Every row belongs to one group in each of 4 separate groupings. Each group adds its own fixed numbers to the row, and there is some noise. The rows also spread widely along 13 directions, which tell nothing about the answers.
Some rows, each with its group in each grouping after it:
[67 -169 -47 -183 59 193 -160 -65 -35 59 58 17 -90 -17 209 203 419 -77 19 10 303 -136]	Z_615 Z_952 Z_682 Z_44
[445 -16 -149 -173 -282 -247 16 -114 448 -427 176 178 -266 316 -45 448 -292 120 29 -398 28 -30]	Z_176 Z_379 Z_682 Z_246
[-16 -22 163 100 231 -66 56 36 81 -92 101 -74 -52 94 -68 69 225 91 53 329 -79 -324]	Z_369 Z_776 Z_758 Z_49
[242 -72 88 16 282 -73 89 -33 101 -122 26 -61 10 90 61 50 -37 20 -85 151 -240 -235]	Z_176 Z_25 Z_554 Z_49
[-155 -42 15 -45 -44 -99 -194 -118 -39 -58 19 -157 3 -60 213 -114 65 58 39 -28 -133 -6]	Z_773 Z_538 Z_554 Z_28
[-195 207 275 -33 -21 -82 206 97 -47 -358 0 -303 106 3 222 142 158 36 -68 117 -67 -308]	Z_369 Z_379 Z_758 Z_246
[-463 -290 16 273 -19 241 99 93 -31 384 -21 68 -155 -18 -380 -313 82 -101 163 -31 105 317]	Z_615 Z_923 Z_758 Z_28
[94 86 -26 149 35 43 32 -58 282 -36 138 -209 59 18 11 172 -81 -88 56 54 -52 -2]	Z_773 Z_538 Z_758 Z_44
[5 77 40 -72 7 66 -25 213 -148 86 -61 119 31 -61 -102 92 -47 21 -72 -88 182 -16]	Z_369 Z_952 Z_682 Z_246
[48 -129 58 122 197 109 157 -122 165 -27 106 53 64 252 -41 96 279 -56 114 138 39 -57]	Z_369 Z_923 Z_758 Z_49
[-266 -140 31 -42 40 -1 -147 30 -138 23 25 13 -183 -233 48 -81 -228 -30 248 -20 -113 88]	Z_369 Z_776 Z_682 Z_44
[86 -3 9 -96 62 23 -31 151 -112 122 -76 68 -21 -40 -80 58 -173 41 11 -171 66 52]	Z_773 Z_25 Z_682 Z_49
[-104 1 -144 9 -340 -26 127 -110 152 -264 375 165 -74 6 105 113 -43 -35 180 -167 5 271]	Z_369 Z_952 Z_682 Z_44
[151 194 184 -231 46 -99 178 -13 -218 -232 -176 -49 40 39 135 -137 124 311 -196 112 -57 -141]	Z_369 Z_923 Z_682 Z_28
[-54 101 52 -171 -6 -55 -160 70 -235 143 -163 9 -58 -94 -68 -272 33 207 -76 33 -42 -9]	Z_773 Z_776 Z_682 Z_28
[9 19 -107 133 205 -239 -8 -121 -97 -28 82 31 80 -50 102 51 -145 100 123 -33 -143 188]	Z_773 Z_776 Z_758 Z_49
[-73 -70 89 -7 -69 -29 13 -95 140 -297 156 97 81 313 12 80 218 -119 103 -28 -115 -215]	Z_369 Z_952 Z_758 Z_246
[-139 -119 107 236 -6 -70 54 101 58 14 75 28 -70 95 -221 -182 95 56 -89 130 -77 -98]	Z_615 Z_379 Z_682 Z_246
[-117 -21 -119 -7 -43 21 -253 197 -95 172 -4 -128 -39 -195 2 13 -100 -71 -68 -95 45 107]	Z_773 Z_776 Z_758 Z_28
[-68 5 104 255 130 -108 -65 348 -124 -44 68 37 154 -105 -87 111 -145 -125 -113 91 -107 -217]	Z_369 Z_952 Z_682 Z_28
[25 -166 20 12 97 -87 -262 -20 35 -46 11 -27 6 96 144 48 -42 -47 117 -116 -65 -92]	Z_369 Z_25 Z_682 Z_49
[-167 16 121 -144 76 -105 81 -48 -364 -108 -50 158 132 -11 118 -143 150 236 24 -19 -74 -31]	Z_369 Z_25 Z_758 Z_246
[-185 -129 145 -275 234 124 -160 -59 -55 59 -58 -78 -198 -84 35 -40 -14 -83 256 165 -110 -255]	Z_773 Z_776 Z_758 Z_246
[79 -447 -157 265 103 -269 -72 132 64 -82 243 -14 -290 8 32 -24 72 183 -248 16 -142 -7]	Z_773 Z_776 Z_682 Z_28
[-115 -37 -77 195 96 8 116 121 -279 105 -38 -109 346 -124 122 -1 44 -133 -166 -193 11 314]	Z_773 Z_538 Z_758 Z_49
[-336 410 3 28 -178 65 -34 -124 -258 64 146 -21 409 -189 74 -402 121 -41 55 282 -89 266]	Z_615 Z_923 Z_758 Z_49
[79 -40 158 25 237 144 -44 -32 150 150 -74 -259 -83 -17 -52 -213 72 -126 -78 437 -195 -362]	Z_615 Z_379 Z_554 Z_28
[23 -97 50 125 216 -152 59 20 2 -133 -19 -149 -46 4 61 99 -180 10 57 -19 -171 -25]	Z_369 Z_776 Z_758 Z_49
[17 11 85 -43 191 138 73 -115 19 89 -127 8 -87 -6 -110 6 -32 -70 205 41 -20 -56]	Z_176 Z_952 Z_758 Z_44
[53 181 79 -24 -286 -81 145 28 75 -303 17 -92 -52 137 11 -29 127 193 -134 -112 7 -23]	Z_369 Z_952 Z_682 Z_44
[368 48 -69 -142 207 -89 30 -52 -79 -69 -85 -19 66 5 168 24 -80 139 -232 38 -59 -4]	Z_369 Z_776 Z_682 Z_246
[-30 -30 141 -82 7 39 213 155 -102 -206 -25 63 196 181 -110 -93 -51 -152 -152 -48 -261 -102]	Z_773 Z_923 Z_758 Z_246
[-266 -174 69 353 201 -89 -141 78 -69 86 87 98 66 10 -23 11 317 57 41 92 25 -36]	Z_176 Z_923 Z_554 Z_44

New rows, each followed by its group in each grouping:
[-130 -229 33 2 199 -73 17 -3 -97 -208 63 -156 -64 -76 329 234 -101 -125 156 -127 -83 12]	Z_773 Z_923 Z_758 Z_49
[224 24 -21 -152 65 5 16 -126 14 88 -74 356 -75 221 -154 141 186 247 101 -148 307 -5]	Z_369 Z_952 Z_682 Z_246
[-74 14 -7 109 89 -148 126 -61 14 -136 141 1 -3 16 40 183 62 77 91 56 -23 -6]	Z_615 Z_776 Z_758 Z_28
[-88 -54 23 25 -78 -151 -12 49 34 -174 32 -78 -111 22 74 -1 -42 97 -35 -93 -123 5]	Z_369 Z_776 Z_554 Z_28
[88 -164 -41 -129 -7 19 -129 340 -110 52 -69 1 -74 -60 -88 41 -140 -107 -244 -163 -95 -80]	Z_773 Z_776 Z_554 Z_28
[-306 -236 109 -11 -4 148 -5 92 -35 83 177 129 -207 -8 -166 -209 239 -28 77 177 -27 -135]	Z_773 Z_952 Z_682 Z_246
[149 111 -14 -98 80 228 87 181 29 23 -11 -270 162 -82 10 -9 -175 -328 -197 113 -190 -32]	Z_773 Z_776 Z_758 Z_49
[-48 6 214 -182 -107 -15 91 -60 -62 -103 -195 42 21 195 -111 -227 105 101 5 -87 -161 -114]	Z_369 Z_538 Z_554 Z_28
[123 72 124 47 522 78 328 -92 -206 276 -253 103 50 -68 -73 -70 -68 239 51 207 122 115]	Z_369 Z_923 Z_682 Z_246
[337 277 -51 36 -123 -220 -121 61 158 -108 -55 -120 -36 46 -101 128 -172 212 -165 -110 27 -38]	Z_176 Z_379 Z_758 Z_49
[146 -80 -22 -22 -220 182 -272 274 209 187 -69 -59 -356 -35 -399 -196 -309 -72 -96 -74 7 -44]	Z_369 Z_952 Z_682 Z_44
[-88 65 127 -17 150 -117 152 -145 -67 -139 -71 -119 -28 15 78 -62 -50 113 167 46 -172 20]	Z_369 Z_776 Z_758 Z_49
[87 7 8 101 19 119 -100 5 210 97 -6 -185 -162 0 -28 5 50 20 2 70 119 -49]	Z_369 Z_952 Z_682 Z_44
[108 -137 141 -404 38 107 24 15 -323 132 -365 292 79 201 -205 -245 192 61 -79 -244 -17 -77]	Z_773 Z_538 Z_682 Z_28
[-204 164 -66 12 -149 -32 -90 69 -302 152 -48 34 180 -239 -14 -283 -7 11 -118 -5 -56 225]	Z_176 Z_379 Z_758 Z_28
[83 339 -87 -199 -12 162 119 -142 48 23 5 60 289 36 117 267 -51 -185 180 -155 112 233]	Z_773 Z_776 Z_682 Z_44
[520 -53 -35 -196 154 -98 172 -169 114 -80 -59 66 -298 57 -7 180 -141 370 -3 -44 121 6]	Z_369 Z_538 Z_682 Z_49
[-173 -370 43 -52 -133 200 194 61 91 -144 92 -102 -50 116 109 29 235 -253 -89 -138 -64 -9]	Z_369 Z_538 Z_554 Z_28
[-104 220 92 -99 -30 -40 128 -125 98 -12 -71 -86 -164 16 -104 -26 -216 143 301 -115 3 167]	Z_773 Z_776 Z_682 Z_49
[228 -162 149 -303 233 185 -5 15 -46 118 -270 -54 -205 83 -118 -126 131 107 -140 91 8 -299]	Z_176 Z_25 Z_758 Z_246
[202 -164 3 -69 365 34 302 -87 -87 66 -104 73 -87 -13 142 167 -22 155 37 -15 107 47]	Z_369 Z_25 Z_682 Z_28
[5 77 106 -186 46 80 246 0 44 -274 132 -31 -39 -6 147 330 -36 -7 104 96 70 -124]	Z_369 Z_923 Z_758 Z_246
[-67 -324 -20 139 131 -127 -99 212 -78 -52 101 60 -101 -119 12 98 -183 -106 -85 -75 -119 -66]	Z_176 Z_379 Z_682 Z_246
[-61 49 124 -32 21 1 -19 -157 40 62 -147 91 -1 196 -198 -274 69 101 172 1 -127 34]	Z_369 Z_776 Z_682 Z_44
[-109 -65 -77 136 83 -83 -152 124 64 39 258 -62 -219 -273 20 82 -114 38 12 242 -22 -24]	Z_176 Z_776 Z_682 Z_28
[-165 -57 3 24 123 97 -170 -70 -157 92 -154 -76 314 79 281 42 320 -222 27 -226 169 170]	Z_176 Z_923 Z_682 Z_49
[-75 -143 7 -78 22 203 6 -40 67 76 49 33 -273 -73 -111 17 66 -70 187 28 66 -13]	Z_176 Z_952 Z_758 Z_44
[-60 -43 125 38 31 -340 161 97 -2 -466 274 95 -143 30 118 311 -92 266 44 14 -89 -190]	Z_773 Z_923 Z_682 Z_246
[54 158 76 3 139 90 121 37 69 26 89 -105 71 -135 45 248 -43 -11 67 181 97 -82]	Z_369 Z_538 Z_554 Z_49
[159 118 63 -14 161 125 225 218 -39 3 -211 -126 97 -27 -96 206 -248 -98 -182 -121 74 42]	Z_176 Z_923 Z_758 Z_246
[-37 97 -12 127 -15 -81 86 -143 172 -72 129 9 -29 46 26 11 -51 55 139 57 -84 44]	Z_369 Z_952 Z_554 Z_28
[-208 -317 234 112 275 16 160 -110 -46 -36 -96 20 39 277 64 -164 387 2 92 60 -134 -179]	Z_369 Z_25 Z_682 Z_28
[24 -142 -113 -14 -6 103 109 -139 80 60 -17 -107 -104 66 115 -163 189 33 -103 -36 27 231]	Z_369 Z_776 Z_682 Z_28
[355 216 5 -249 -61 101 -156 161 -35 94 -281 -112 -16 -21 -197 -65 -310 38 -259 -66 72 -75]	Z_615 Z_923 Z_758 Z_246
[-9 244 150 -91 184 -20 183 60 -328 62 -86 120 232 -80 -167 -218 91 146 -150 330 -135 -126]	Z_615 Z_776 Z_758 Z_246
[-214 -128 68 204 225 -41 104 -154 -46 93 -57 -8 -113 3 -37 16 62 34 273 -20 57 58]	Z_615 Z_952 Z_758 Z_28
[190 -28 129 30 273 -245 42 -21 -162 -159 -18 21 34 15 -48 -243 -159 238 -160 296 -376 -298]	Z_615 Z_25 Z_758 Z_246
[116 -89 -19 182 229 -46 188 70 37 20 169 116 -81 -27 -90 102 94 165 -70 233 17 -26]	Z_369 Z_776 Z_682 Z_44
[47 161 138 -332 -114 212 -43 17 210 -116 142 -125 -126 -79 40 113 -107 -194 144 255 -71 -316]	Z_369 Z_379 Z_554 Z_49
[19 -36 49 55 118 -122 -83 -59 100 -29 -105 -196 -107 63 83 -69 -19 98 -8 21 -146 -66]	Z_369 Z_776 Z_554 Z_28
[115 93 -117 -269 -85 193 13 -179 132 1 156 -46 -68 14 147 27 163 55 -11 124 143 79]	Z_773 Z_923 Z_758 Z_246
[75 -77 -124 -418 -74 47 -119 -44 -106 -116 158 -85 -257 -245 319 16 -59 33 -12 38 -20 35]	Z_773 Z_776 Z_682 Z_49
[-97 -131 96 -68 -73 -54 204 76 -21 -225 56 200 22 174 -189 -116 -34 -118 -29 -82 -306 -32]	Z_176 Z_776 Z_682 Z_28
[-100 201 31 61 -162 25 -45 63 107 121 81 70 25 23 -205 61 78 51 61 11 231 15]	Z_615 Z_379 Z_682 Z_246
[328 -201 -61 193 373 -34 203 125 -6 -6 56 -76 84 48 106 58 195 32 -426 249 -78 -117]	Z_369 Z_776 Z_682 Z_28
[35 188 119 -134 -182 5 -146 29 -4 -67 -154 18 105 204 -202 -223 135 -34 -119 -32 -141 -204]	Z_176 Z_952 Z_758 Z_28
[202 -8 -63 -8 100 28 44 -147 66 87 -146 -121 -114 49 86 58 -33 127 16 -147 226 216]	Z_615 Z_923 Z_682 Z_49
[-169 73 28 376 184 -106 -102 78 12 130 24 -256 89 -237 47 -138 -151 -76 -67 233 -170 28]	Z_176 Z_379 Z_682 Z_28
[-62 -38 10 -95 157 80 62 -69 -87 -14 -154 -217 -17 -135 162 -13 -340 -190 171 -122 -149 202]	Z_369 Z_776 Z_758 Z_49
[41 136 185 -12 149 26 -115 14 192 84 -147 -194 -258 -2 -69 189 23 148 162 120 184 -313]	Z_369 Z_952 Z_554 Z_28
[26 -184 -156 111 49 -25 -116 197 -185 142 33 -10 -182 -217 -4 -34 -48 193 -164 -56 98 206]	Z_773 Z_923 Z_758 Z_44
[-207 -272 72 31 293 178 71 -105 -171 118 78 134 -38 -70 97 -106 443 -78 93 230 -36 -96]	Z_176 Z_952 Z_554 Z_44
[45 -101 21 -78 18 49 122 26 35 17 -19 94 -137 38 -64 53 -154 48 92 -110 30 42]	Z_369 Z_25 Z_682 Z_28
[114 48 -69 108 129 110 344 329 4 -5 119 -127 173 -57 69 347 96 -106 -381 -5 121 41]	Z_773 Z_776 Z_554 Z_246
[-256 92 71 -118 -100 65 41 40 -92 -62 109 145 76 -48 -37 53 176 -73 122 7 -31 -1]	Z_176 Z_776 Z_554 Z_44
[-99 72 62 126 64 1 -17 205 -150 -3 -84 -216 64 -162 88 61 -43 -47 -109 -12 21 -34]	Z_369 Z_952 Z_758 Z_28
[125 316 0 100 283 0 218 -213 -152 249 -278 -55 148 -112 -27 -163 -136 214 55 103 34 246]	Z_369 Z_952 Z_758 Z_28
[-299 47 -103 192 -92 2 -440 31 176 254 129 -39 -107 -42 12 266 184 -24 284 -160 414 83]	Z_773 Z_952 Z_682 Z_28
[99 -54 -7 -124 -116 -3 -117 190 101 -115 -7 -15 -35 121 -35 361 -106 -203 42 -335 77 -116]	Z_773 Z_379 Z_758 Z_49
[290 16 82 -75 -88 252 -26 26 336 -73 -283 -371 36 306 -75 -82 -152 -301 -159 -165 -149 -77]	Z_369 Z_923 Z_758 Z_44
[-91 124 33 176 -132 43 -2 87 33 91 43 -91 115 30 -96 -118 177 69 -107 29 103 64]	Z_615 Z_25 Z_682 Z_44
[-1 -244 43 -144 154 10 18 -290 146 -206 135 -89 -121 38 268 25 105 -49 99 134 -209 -156]	Z_176 Z_538 Z_554 Z_246
[214 43 64 -106 425 -99 71 -235 21 -44 -58 -158 -99 -38 142 -25 -74 156 73 341 -257 -218]	Z_773 Z_776 Z_758 Z_28
[199 28 -43 -199 303 107 150 -3 -392 -45 3 279 378 -79 260 254 194 -80 -68 84 69 -11]	Z_369 Z_923 Z_758 Z_44
[-36 30 42 19 69 13 22 15 -52 23 -10 -266 -54 -185 147 18 136 160 -95 170 106 -46]	Z_369 Z_538 Z_758 Z_28
[13 64 -85 94 -213 -15 160 -29 46 39 -1 36 68 137 -164 -108 95 207 -142 -210 125 305]	Z_369 Z_538 Z_758 Z_246
[-99 -63 6 190 -63 51 -45 34 131 114 -26 -151 42 26 -110 -41 -42 -138 -14 -84 43 96]	Z_615 Z_538 Z_682 Z_28
[206 -132 9 40 42 70 -185 286 -93 69 -162 -255 12 4 -1 -299 77 1 -508 53 -116 -103]	Z_773 Z_923 Z_682 Z_44
[-78 -125 70 -3 107 88 -37 -139 15 121 4 97 -18 157 -90 -208 207 -82 157 34 -73 -26]	Z_773 Z_952 Z_682 Z_49
[-10 75 -89 -55 148 122 -96 21 -185 242 109 -18 152 -219 204 -71 195 42 -115 239 95 37]	Z_773 Z_25 Z_682 Z_28
[21 106 128 -247 59 82 -69 -23 103 -8 -38 -36 -135 14 -62 70 -53 -5 182 77 -85 -213]	Z_773 Z_776 Z_554 Z_44
[89 257 -83 -115 -239 93 147 54 27 94 -7 22 24 1 -181 -99 5 69 -158 -53 146 222]	Z_615 Z_776 Z_682 Z_28
[-109 -221 156 -177 82 137 -11 -40 110 100 37 204 -284 140 -344 -143 56 -36 212 169 -55 -223]	Z_615 Z_776 Z_682 Z_246
[41 -41 -113 -35 127 -21 -45 -19 15 47 118 52 10 -13 93 145 -12 -11 6 -29 45 88]	Z_773 Z_776 Z_682 Z_246
[-298 -19 133 1 179 245 29 179 -86 318 93 129 11 -84 -255 -38 231 -124 178 257 117 -73]	Z_773 Z_776 Z_682 Z_49
[-292 55 41 158 -99 -141 -154 -76 -102 -88 103 -27 144 56 163 -62 403 95 -9 -29 123 -6]	Z_615 Z_952 Z_682 Z_246
[189 -505 -67 109 163 51 -185 140 -63 149 -91 62 -68 56 -101 -128 114 -99 -284 -115 -73 -36]	Z_176 Z_538 Z_682 Z_44
[-68 365 -55 -38 -198 -7 59 -210 150 2 126 1 110 61 -19 -3 40 103 155 6 62 169]	Z_773 Z_379 Z_758 Z_246
[105 170 -31 182 -239 -341 201 -25 83 -418 205 136 138 245 31 82 87 212 -152 -154 -85 59]	Z_369 Z_952 Z_682 Z_28
[-143 -58 143 185 10 -325 -330 16 -133 -91 -122 -2 38 34 -61 -101 -101 143 103 -158 -135 -90]	Z_615 Z_538 Z_682 Z_44
[226 12 91 -155 -81 49 -171 276 -45 64 -104 122 44 191 -357 -285 161 46 -343 97 -150 -277]	Z_369 Z_776 Z_554 Z_49
[-16 -224 19 378 306 -133 -47 43 48 234 -68 129 -162 71 -403 -131 -9 171 59 60 -100 43]	Z_176 Z_776 Z_758 Z_44
[297 -115 -80 23 238 -159 -93 -135 -73 -81 73 -205 -54 -62 192 -269 124 168 -307 364 -277 -131]	Z_615 Z_776 Z_758 Z_49
[-140 -445 -91 167 -29 38 92 -136 161 51 34 122 -202 154 -51 78 21 -25 244 -397 68 319]	Z_369 Z_538 Z_554 Z_44
[21 -261 -158 431 27 -236 229 105 49 -32 244 254 -97 65 -222 7 -158 207 -135 -127 -31 320]	Z_615 Z_923 Z_554 Z_246
[-241 208 -7 139 14 -256 297 -41 -263 -99 169 251 123 -145 12 -22 -169 331 110 -29 -6 367]	Z_773 Z_923 Z_682 Z_246
[138 136 -8 79 152 27 71 -14 -30 71 -56 -59 87 -47 13 -17 -75 -1 -47 16 -40 58]	Z_773 Z_952 Z_682 Z_44
[-20 -198 -36 55 164 -19 -8 27 -188 -73 70 169 255 88 114 -4 315 -150 -141 -6 -140 -3]	Z_176 Z_776 Z_682 Z_44
[0 16 -127 208 139 -14 51 101 -83 92 265 81 96 -295 131 329 55 94 10 131 264 151]	Z_369 Z_538 Z_682 Z_44
[-257 103 72 214 -9 40 -69 81 22 40 -96 -200 336 92 160 113 193 -207 -18 -188 156 53]	Z_369 Z_379 Z_682 Z_246
[-106 -277 -1 79 231 184 -231 34 116 301 10 84 -164 -67 -134 -22 -149 -201 234 114 -10 -23]	Z_369 Z_923 Z_554 Z_28
[271 -141 -163 -89 186 105 -141 22 6 70 109 55 26 -104 208 185 -72 -117 -87 115 83 -8]	Z_369 Z_923 Z_682 Z_28
[-54 210 151 122 4 -27 190 60 133 -195 142 -177 118 15 71 186 46 1 15 153 -4 -171]	Z_615 Z_25 Z_682 Z_44
[224 93 66 6 120 138 -98 196 -91 273 -368 -248 -45 -75 -144 -237 -143 22 -266 -37 70 7]	Z_369 Z_952 Z_682 Z_49
[280 -31 -153 -72 -139 -145 -42 -19 -48 -225 -2 -39 96 -10 199 148 -207 -2 -189 -328 -23 167]	Z_615 Z_538 Z_682 Z_44
[-173 128 78 4 57 41 -108 43 -107 -32 34 -139 111 -113 183 124 207 -65 43 140 76 -170]	Z_369 Z_952 Z_758 Z_28
[189 -125 35 97 198 -168 169 113 -29 -41 -162 49 42 204 -18 180 -75 157 -159 -334 -6 5]	Z_773 Z_25 Z_554 Z_246
[-250 -21 90 154 99 231 -204 71 6 158 6 -204 178 -36 29 -75 177 -343 89 138 -2 -107]	Z_369 Z_952 Z_758 Z_49
[118 231 55 -190 -210 105 -247 184 15 172 -209 50 4 -58 -366 -29 -302 -38 5 -202 91 25]	Z_176 Z_538 Z_682 Z_44
[-133 -260 86 -315 -231 88 -158 -69 -58 -148 -116 182 -101 321 -54 -168 233 -14 77 -302 -15 -48]	Z_369 Z_923 Z_758 Z_246
[-168 -78 47 138 -33 62 -144 -22 89 88 8 27 -34 69 -110 -143 -6 -33 180 -23 7 109]	Z_369 Z_923 Z_682 Z_44
[284 94 -16 86 125 -88 188 43 -28 -45 -118 -58 180 136 18 157 -11 82 -217 -111 32 -13]	Z_615 Z_25 Z_758 Z_28
[386 53 -123 -114 -53 -80 -204 94 227 -169 182 -154 -120 7 261 370 30 145 -220 35 133 -252]	Z_369 Z_25 Z_554 Z_28
[-67 -144 -94 345 -5 -135 -90 238 153 -65 363 -51 -195 -130 -90 127 15 149 -187 214 50 -40]	Z_176 Z_923 Z_758 Z_246
[-106 28 15 447 102 -195 479 -15 80 -210 200 -32 218 127 -46 34 -113 -65 -16 -17 -215 262]	Z_615 Z_776 Z_682 Z_49
